The rows of a group lie close to one hidden flat surface of 13 dimensions, which passes through zero. Surfaces can cross.
In the rows, 128 means zero.
Known rows, each followed by its group:
[200 158 164  72 155 108 155 134  86 145 174  87 136 153 168 132 100  90
  85 154] | j_118
[ 90 106 132  65 144  93  78 188 164 199 180 143 168 141  96 106 103  99
  97 136] | j_924
[154 124 155 142 173  75  68 115 158  86  90 138 135 202 107  86 113 123
 148  41] | j_806
[134 133  99 135 178 107 135 143 136 126 116 101 121 120 131 114 167  79
 144 155] | j_118
[103 126 145  92 101 114  63 158 132 212 113 135 142 159 146  85 104 119
 138 103] | j_69
[147 115  73  76 105  84 152 159 147 141 147 145 152 156  90 107  86 168
 182 101] | j_118
[141 177  94  70 145  94 150 169 115 126 131  86  69 125 171 154 137 164
  73 147] | j_69
[142 117 142 144 169 157 119 161 142  85 152  61 161 120  95 150  86  84
 123 124] | j_73
[130 126 118 159 149 116 155 169 113 137 103 124  73 101 122 183  92  77
 124 144] | j_806
[109 138 150 202 120 117 129 134 149 152 104 103  93  59 138 158 149  88
  63 154] | j_885
[177 120 201 104  97 158 118 112 149  97 155 123 155 202 105 118 127 143
 130 142] | j_806
[129  88 131 111 144 129 139 141 144  85 100  76 105 182 107 106  93 141
 189  91] | j_806
[143 181 102  97  67 159 127 140  76 130  95 189 109 131 162 150 104 206
 129 116] | j_69
[102 135  71 123 127 101 122 159 128 147 130 144 128  92 101 123 121 137
 187 104] | j_118
[127 171 120 129 163 113 133 135  83 115 115 181 141  54 137  95 128 119
  92 124] | j_73
[106 141 159 109 147 158  84 143 117 117 124 100 130 129 151 124 124 136
  94 115] | j_111
[ 67 135 170 119 109 151  57 152 128 145 155 164 193  50  92  79  83 147
  87  89] | j_924
[103 156  50 141 128 126 130 131 103  96  90 199 142  73 123 110 128 174
 117 107] | j_806
[106  69 121  90 136 146 149 151 140 140 155 182 160 156  88 131 102 111
 133 169] | j_118
[135 138  58 159 141 112 153 117 140  99 122 139 164  86 119 123 148 143
 107 126] | j_806
[104 116 140 152  88 129 129 106 141 139  84 124  93 130 148 114 141 158
 126 116] | j_73
[ 86  80 136 194 106 143 125  71 162 105  95 168 103 146 126 157 149 158
  85 115] | j_885
[132 118 216 143 139 121 115 145 140 123 108 112 103 130 115 110 103  81
  89 136] | j_118
[149 184 108 169 120 155 121 162 111 127 117 153 109 100 132 180 158  75
  94 204] | j_111
[119 128 186 113 113  78  89  80 146 124 127  92 101 168 143  72 132 179
 136  48] | j_924
[180 132 104 116 170 133 167 116  49 101  84 175 104 173 158 149  88 103
 179 111] | j_118
[122 110  94 148 162  82 122 119 125 127  76 164 123 140 136 114  98 124
 118  67] | j_806
[106  74 100  90 166 132 123 136 189 106 153  80 162 188 101  98 160 127
 147 145] | j_118
[ 96 125  94  93 117  87 129 147 143 168 173 118 114 111 118 149 123 157
 129 112] | j_69
[120 169  92 143 137 108  77 139 126 167 152 130 132 101 132 163 160 114
 159 103] | j_885
[102 108  78 161 149 104 144 132 153 151 144 125 138  83 112 146 145  97
 119 141] | j_118
[132  61 169 113 151 112 167 113 136 141 154 126 132 154 112 148  75 111
 125 108] | j_111
[174 166 128 154 129  72 128 101 119 172 135 147  89 143 156 164 179  89
 137 137] | j_118
[126 131 184 142 136 122 114 115 122 159 172 120 106 113 119 170 139  93
 150 125] | j_111
[ 89 150 113 164 113 108  96 103 128 129 123 148  74 115 140 170 153 161
 111  93] | j_885
[117  84 100 114 131 154 168 150 124 163 150  86 132 127 147 194  78 117
 100 148] | j_806
[113 118 138 112 130 119 107 142 141 122 135 104 131 137 110 111 107 141
 148  95] | j_69
[112  86 133 122  95 120 152 104 156 102 172  59 109 146 116 171  75 203
 113  72] | j_924
[159 168 117 145 141 103  52 150 153 164 161 186 164 152 116 190 141  93
  73 120] | j_924
[ 58 101 133 106 125 140  94 145 144 190 152 164  89 154 145 192 149 122
  70 167] | j_73
[212 169 141 128 113 139  98 104 124 110 124 144 195 187 126  90 150 121
 179 116] | j_69
[135 106 113 115 159 131 161 126 111 131 164 114 128 132 116 157 123  98
 186 136] | j_111
[ 80 115 154 163 122 120  94  99 154 158 148 138 116 108 122 139 172 114
 111 129] | j_69
[102 111 151 144 118 124 161 100 117 134  83 128 100  95 150  71 149 129
 127 145] | j_69
[104  72 131 130 130 112 172 108  94 190 107 119  83 132 156 147  80 103
 188 100] | j_806
[132 139 160 119 179 118 117  96 116 112 139 143 120 148 146 104 184 100
 116 143] | j_69
[111 115  78 141 155 210 134 140  81  93 104 166 145 127 146 197  94 130
 101 141] | j_73
[152 101 190 120  88 150 144 156 149 111 115 108 112 166  98 130  77 128
 133 145] | j_69
[118 133  78 118 150 125 133 129  80 121  94 170 131 108 140 117  87 146
 153  78] | j_924
[152 144 107 186 137 108 114 110 145 102 127  94 143 104 111 144 129 126
 160  71] | j_806
[151 172 116 115 120 129  67 135  93 169 150 199 182 134 145 167  86 134
  83  88] | j_73
[138 127 102 187 124 124 110  95 155 111 120 134 121 154 120 180 162 134
 154 100] | j_806
[150  99 166 129 102 115 161 143 154 115 127  99 109 147 103 139  74 135
 103 128] | j_924
[173 175 203 122 109  89 109 105  93 134  91 162 107 141 148  62 119 128
 137  93] | j_118
[169 174  58 140 162  87 104 108 158 112 148  73 163 140 139 114 209 128
 169 101] | j_924
[ 85  91 143 115 124 129 134 166 124 159 164 133 129  88  82 140  62 106
 156 121] | j_885
[129 105 123 163 167 113 121 120 173  78 148  85 147 134 100 150 123 115
  82 108] | j_885
[137 117 142 126 179 122  87 141 110 114 136 120 136 170  99 130  80  78
 209  69] | j_73
[168  66 113 104 177 133 157  88 134  75 124 157 165 235 117 115 114 123
 165 112] | j_118
[107  87 102 129 182  93 138 101 130 138 142 101 131 139 138 120 122 107
 137  96] | j_118
[153 129 112 116 137 119 118 164 157 149 167  50 162 137 134 153 104 105
  83 137] | j_73
[159 169 109 137 128 122 133 153 101 174 102 132  97 129 166 160 145  82
 134 168] | j_69
[139 133 136 112  77  81 135 128 157 165  91 121 123 133 162  86 112 177
  52 112] | j_73
[100  78 155 137 108 112 109  99 117 221 125 114 154 130 159  89  77  89
 129  92] | j_73
[ 77 116 183 123  78 175 108 130 142 151 144 174 116 119  97 113 170 127
 155 186] | j_118
[109 119  98  73 129 152 163 139  90 124 168 124 197  64 117  67  84 157
 150 126] | j_69
[164 124  93 155 145 142 156 121 131 123 140  83 165 124 136 152 128  96
 128 146] | j_73
[103 123 151 133 135 181 130 122  92 118 102 104  83 122 165 178 122 146
 140 114] | j_111
[158 170 166 126 122 106 116 117 116 153 147  97 112 113 156 142 149 128
 125 107] | j_111
[111 118  95 106 151 146 115 124  98 123 107 177 161 136 151 119 101 151
  91 105] | j_111
[ 77 145 108  87 166 142  42 198 159 161 174  93 173 112 119 130 141 103
  84 137] | j_924
[116 101  99  93 123 104 160 103 143 167 186 123 174 110 127 105 143 147
 126 133] | j_111
[103  81 146 139 119 141 166 105 129 154 139 102 130 105 135 125 116 115
 130 137] | j_806
[120 133 154 140 159  94  47 166 163 152  77 113 119 162 143 123 109 104
  73  75] | j_885
[151 135 141 163 135 116 130  95 120 138 153 157 150 106 127 165 133 110
 115 112] | j_111
[155 140  68 119 110 104 168 128 126 110 120 107 160  96 117  86 106 175
 181  91] | j_885
[118 179 107 125 101 195 112 105 107 114 121 116 128 114 169 123 223 164
 161 173] | j_924
[128 113 135 163 120 154 140 123 111 153  99  93  97 128 152 154 122  86
 152 145] | j_73
[135 126 156 114 148 173 128 132 113  95 156 122 175 118 110 104 124 102
 121 163] | j_111
[107 148 108 125 170 133  70 123 104  95 106 154 127 156 114  75 157 108
 222  96] | j_111
[147 143 122 121 105 116 155  96  93 148 150 179 141 111 139 131 127 142
 137 127] | j_924
[ 86  84 123  80 128 134 142  90 135 139 168 113 174 124 130  70 139 177
 149 106] | j_111
[161 141 156 126 123 100 134 141 147 149 183 103 139 117 108 148 127  93
 105 153] | j_924
[165 117 119  95 109  99 161 150 132 154  83 141 122 172 154 106  85 139
  83 137] | j_69
[158 168 119 109  78 135 131 141 122 129 138 124 125 134 132 144 127 171
 143 135] | j_111
[135 124 160 116 212 105 107 139 108 118 123  91 157 121 132  60 107  53
 128 108] | j_73
[ 91 155 157 122  96 200  76 148 106  90 180 141 185  58  95 143  69 183
  82  98] | j_885
[150 151 128 113 116 105 128 150 155 116 163  50 146 105 119 118 110 151
 104 113] | j_924
[175 130 138 105 190 110 142 168  82  91 122 148 111 162 104 144  53  72
 171 104] | j_885
[141 129 106 136 149 145 160 142  87  87  64 143 115 117 145 122  82 134
 122 113] | j_69
[186 173 197 104 103 139 109 185 106 170 113 143 156 115 130 108  87  87
 112 152] | j_885
[179 160  90 130 114 145 156 103 120 112 150 115 158 132 142 142 171 143
 154 154] | j_806
[126 186 107 140  93 168 141 147  90 102 133 139 120  50 115 135 144 154
 166 154] | j_806
[110 127 103 107 171 123 115 136 103 113  90 143 105 152 166 136 109 137
  67 110] | j_885
[112 138 149 136  96 190  95 113 111 163 152 171 126 144 123 168 184 113
 218 162] | j_885
[153 124 147 119  99 159 158 130 114 109  91 163 111 157 144 141 110 149
  97 161] | j_73
[117 140 143 175 172 110 126 126 121 103  94  88 122  58 120  69 140  83
 158 104] | j_924
[134 142 172 133  92 147 143 140 114 110 173 132 118  88  89 154  93 130
 131 144] | j_885

New rows, each followed by its group:
[111 116 117 127 162 117 101 147 153 117 114 124 125 161 112  90 151  81
 131 155] | j_111
[155 179 174 125 115 109  82 163 134 157 132 139 122 126 125 126 138  97
 109 139] | j_924
[ 98 154  86 128 144  93 112 128 144 113 163 135 132  76  97 119 171 155
 160 102] | j_73
[118 113 150 144 157 145 137 142 111 108  84 106 100 121 138 120 105  96
 124 133] | j_73
[160 152 149 168  37 103 133 129 189 162 108 105 150  91 130 114 139 170
  60 133] | j_885
[121 150 139  41 174  95 115 147  76 136 186 131 114 143 122  93 103 113
 173 112] | j_885
[160 149 121 143 124 106 200  80  78 153  91 143  79 105 186 126 172 123
 169 144] | j_111
[145 107  68 114  89 135 195 160 157 150  87 148 137 135 131 113 148 140
 118 211] | j_924
[161 112 165 143 112  70 231 118 148  66  53 178  32 128  97  83 154 149
 134 172] | j_73
[123 132 128  97 119 156 131 117  91 194 159 111 127 135 184 172 134 121
 126 151] | j_806
[119 104 104 166 131 134 123  93 137 139 105 113 117 154 148 143 153 117
 165 112] | j_73
[111 167 173  88 156 156  80 164  98  73 144  88 120 111 113 106 101 148
 143  91] | j_69
[ 84 157 131 100  95 125  60 133 124 160 134 171 125 137 126  92 148 158
 154 109] | j_111
[155 155 105  73 142 159 131 159  94  92  99 151 110 182 151 142 117 161
 131 143] | j_73
[128 156 162 134 102  94 120 133 140 138 136  88  99  95 118  98 133 135
 143 111] | j_885
[ 59 112 131 140 108 152  94 141 174  96 128 100 126  91 104 127 127 190
  85 101] | j_73
[126 136  88 112 108 113 129  98 144 100  84  84 134 142 165  72 145 219
 119  76] | j_924
[106  91 117  99 104 135 123 138 139 121 120 164 142 163 105 117  74 173
 128  97] | j_111
[183 153 190  91 147 143 149 122  74 114 100 129 122 147 172 105 105 121
 111 130] | j_111
[141 143 136 137 102 151 102 141 135  99 112 152 122 164 110 142 122 140
 135 132] | j_111
[149 107 112  98 183 134 155  97 107 110 154 101 169 149 152 135 123 138
 141  95] | j_111
[ 91 132 118 135 190 122  61 161 159 115 118 127 140 128  96  92 173  78
 165 124] | j_118
[104  91 123 164  59 102 122 108 195 139  99 193 142 147  98  94 130 164
  64 140] | j_111
[144 106 104  75 132 117 102 136 147 151 161 153 192 190 109 118 107 143
 157 100] | j_885
[157 175  98 104 108  94  85 115 138 134 141 159 139 171 132 134 160 180
 154  87] | j_73
[162 151 155 121 133 122 123 137 125 121 172 121 149 118 108 132 124 104
 124 141] | j_885
[106 118 122 121 133 125 132 119 116 135 158 133 148  96 114 113 116 132
 146 110] | j_924
[207 104 147 168  84 116 142  80 174  99 119 113 216 166 109  90  81 156
 100  77] | j_73
[ 66  72 126  69 140 130 137 139 118 150 129 152  79 177 130 137 102 148
 148 127] | j_69
[113 151 106 142 134 103 106 176 104 125  84 166  84 116 101 101 106  88
 189 123] | j_111
[112 108 140 101 166 124 135  79 103 131 126 102 142 124 169  94 133 161
 146  65] | j_111
[ 82 137 100  73 192 146 119 149  92 126 115 103 121 111 173  85 157 119
 111 148] | j_73
[125 116 194 149 106 129 115  98 115 154 111 151  92 151 140 135 127 111
 147 117] | j_806
[136 141  86 150 122 125 126 116 136 143 154 113 157 106 135 152 144 128
 126 123] | j_73
[129 129 140 119 128 156 160 150  80 124 125 121 118  87 145 151  66 122
  95 137] | j_118
[124 145 128 132 158  96 129  91 123 123 136 127  39 178 167 174 204 107
 104 165] | j_885
[162 110 124 136 163  96 158 118 115 128 109 143 132 147 128 110 109  81
 149 121] | j_73
[192 137 188  95 126 102 119 148 138 157 161 199 150 189 100 130 124  73
 107 179] | j_118
[ 92 174  75 163 104 114  89 170 141 171 106 114  51 107 149 199 169 122
 126 148] | j_111
[133 124 129 122 139 121 128 149 124 148  95 125  87 159 145 143 128 102
 136 139] | j_885
[ 54  63 162  82 149  81 134 114 126 191 179 103  87 132 144 131  87 123
  92 104] | j_924
[119 134  85 148 144 123 126 122 122 117 136 180 133 117 107 149 146 116
 154 127] | j_806
[146 138 141 171 131 103  84 124 140 164 129  96 149 124 138 140 109  86
 115  87] | j_73
[108  94 116 119  98 114 169 109 142 165 141 126 130 109 140 142 116 164
 101 125] | j_111
[143 135 138 144 151 117 120 148 134 110 103 115 128 123 115 104 121  98
 144 118] | j_924
[138 143 119 128 142 108 130 114 109 135 124 111 124 108 149 137 123 144
 141  82] | j_111
[113 185 190 156 124 144  27 159 137 132 158 153 142 101  97 133 141  82
  89 139] | j_111
[117 119 121 150  95 155 149 112 150  76 110 116 143 100 111 109 132 190
 114 122] | j_73
[129  56 156 165 145 103 137  64 153 156 123 135 138 181 135 135 121  98
 135  91] | j_806
[103 154 157 128 115 114  79 153 140 128 146  87 105 107  94  93 135 125
 194 100] | j_111
[ 91 127 150 125 123 104  68 135 183 138 157  87 115 143 109 123 160 147
 127  99] | j_73
[140 101 187 118 106  91 117  93 158 158 105 141 114 182 160 128 116 171
  58  87] | j_111
[140 147 108 143  90 145 174 126 106 163 128  91 119  75 168 163 125 137
 113 154] | j_806
[183 115 153  74 129 144 170 122 116 125 148 113 132 192 150 153 115 140
 127 152] | j_111
[151 129  62 164 118 107 163 127 145 127  98 139 104 140 127 168 150 131
 169 133] | j_924
[125 134 156 142 110 126 114  99 152 112 162 117 158 113 110 105 153 146
 113 122] | j_885
[131 123 129  81 150 131 139 118  80 125 105 143  92 178 152 106 126 136
 218 107] | j_111
[110 114 110 122 160 159 131 153 109 104 106  66 116 126 136 122 102 114
 168 116] | j_73
[158 106 179 167 126 103 157 101 146 136 103 125 109 129 149 160 110 121
  56 113] | j_111
[127  94 182 126 135 122 153 109 118 112 132  97 112 132 115  97  95 114
 161 108] | j_118
[110  88 230 127 146 120 135  83 105 138 125 166 131 123 120  68 112  94
 140 108] | j_111
[ 54  80  92  47 145 110 151 159 110 167 126 120  93 132 151 103  82 157
 107 127] | j_885
[128 161 116 129 154 101 124 168 109 148 129 134 121  65 113 104 134  75
 163 139] | j_118
[157 125 135 170 111 132 126 106 141 127 139 134 154 132 117 154 122 114
 125 121] | j_73
[163 185  88 188 110 144  98 126 155  79  86 152 183  92 127 126 160 167
  71 113] | j_118
[102 144 165  91 151 146 100  95 109 154 161  82 110 136 173 112 203 128
 171 132] | j_111
[146 127 121 110 128 148  82 178 144 157 138 148 177 165 105 166  84 116
 141 105] | j_885
[116 109 157 163  74 195 163 111 126  97 104 106  81 133 117 159 141 152
 184 158] | j_806
[ 71  72 128 116 144 133 127 138 171 159 132 117 153 121 127  97 143 108
  69 169] | j_924
[156  78 168 120 109 110 154 100 158 134 139 110 112 190 128 191  85 175
 123  74] | j_111
[ 96 122 131 127 111 118 109 118 135 131 172 125 169  81  97 109  88 165
 122  70] | j_924
[131 126 109  93 126  88 119 119 132 197 101 144 118 178 181  92 164 119
 114 145] | j_69
[154 176  89 126 101 114 136 137 112 140 134 172 138  94 150 177 117 170
  49 130] | j_69
[137 143 118 129 213 161 145  96  61  46 156 124 109 133 123 134 163  80
 206 143] | j_885
[209 129 179 112 138  98 145 101  98 141  91 174 140 202 157  80 109  80
 118 133] | j_73
[132 129 124 157 180 113 102 147 139 120 150  72 124 123  95 143 140  57
 200 109] | j_69
[140 111 106 115  92  99 167 129 152 142 140 146 158 109 115 114 102 162
  81 136] | j_806
[ 69 105  78 107 130 115 129 139 148 132 155 167 114 124  86 119 159 143
 176 146] | j_806
[ 80  95 173 150 118 135 132 117 116 164 161 151 106  83 103 163 106 106
 145 117] | j_111
[146 166 122  85  61 114 157 140 131 168 152 121 141  93 145  88 143 167
  97 177] | j_111
[146 124 127 126 108  95 157 109 122 178 153 132 104 136 131 148 141 108
 186 137] | j_806
[ 94 147 112 121  88 129  88 175 143 143  82 198 113 121  94  98 141 156
 173 128] | j_118
[110 124 151  91 117  99 133 201 170 172 115 115  94 122 101  79 153  87
 134 204] | j_118
[178 158 129 169  89 113 153 113 137 110 112 162 162  88 112  87 139 124
  94 156] | j_111
[115 113 104 128 149 113 132 102 143  74 108 106 125 146 137  99 125 177
  96  89] | j_885
[147 138 159 185  75 181  94 127 153 136 166  91 123 145 109 225 137 109
 147 149] | j_73
[149  82 150 150 185 157 140  85 106  50  80 118 172 165 114  51  95  98
 195  77] | j_73
[167 139 151 108  88 110 116 141 181 153 123  65 141 168 127  84 163 142
 167 134] | j_885
[118 140 115  79 104 146 163 131 116 104 134 129 149  92 133  80 135 188
 108 153] | j_73
[104  76 141  89 163 150 153 126  99 158 169 199 150 146 108 127 125  66
 153 186] | j_118
[121  88  74 131 159  97 161 141 159 152 155  87 160 110 112 127 118  91
 129 137] | j_69
[161 175 154 138 119 153 113 130 109 115 161 136 105 133 120 187 161 107
 157 160] | j_69
[128 108 147 167 118 140  81 144 177 117 115 111 184 124  80 119  94 129
 150  69] | j_885
[155  87 181 120 142 130 153 114 156 129 158  48 176 138 130 100 100 101
  89 132] | j_806
[127 131  71 107 122  91 115 158 149 152 115 102 127 145 146 140  99 165
 102  87] | j_73
[139 165 147 136  89  88  77 169 159 153 141 120  95 139  96 159 118 124
 138 109] | j_111
[114 114 136  92 167 125 107 183 124 139 181  75 131 125 109 170  58  94
 110 112] | j_118
[114 156 136 114 110 190 115 193 104 108 135 123 124  98 109 145  92 114
 116 179] | j_111
[112 116 113 130 177 155  87 143 117 112 127 141 122 168 129 186 115 109
 132 105] | j_111
[151 151 133 141 112  82 122 177 143 155 120 112  73 131 104 164 106 100
 168 120] | j_924
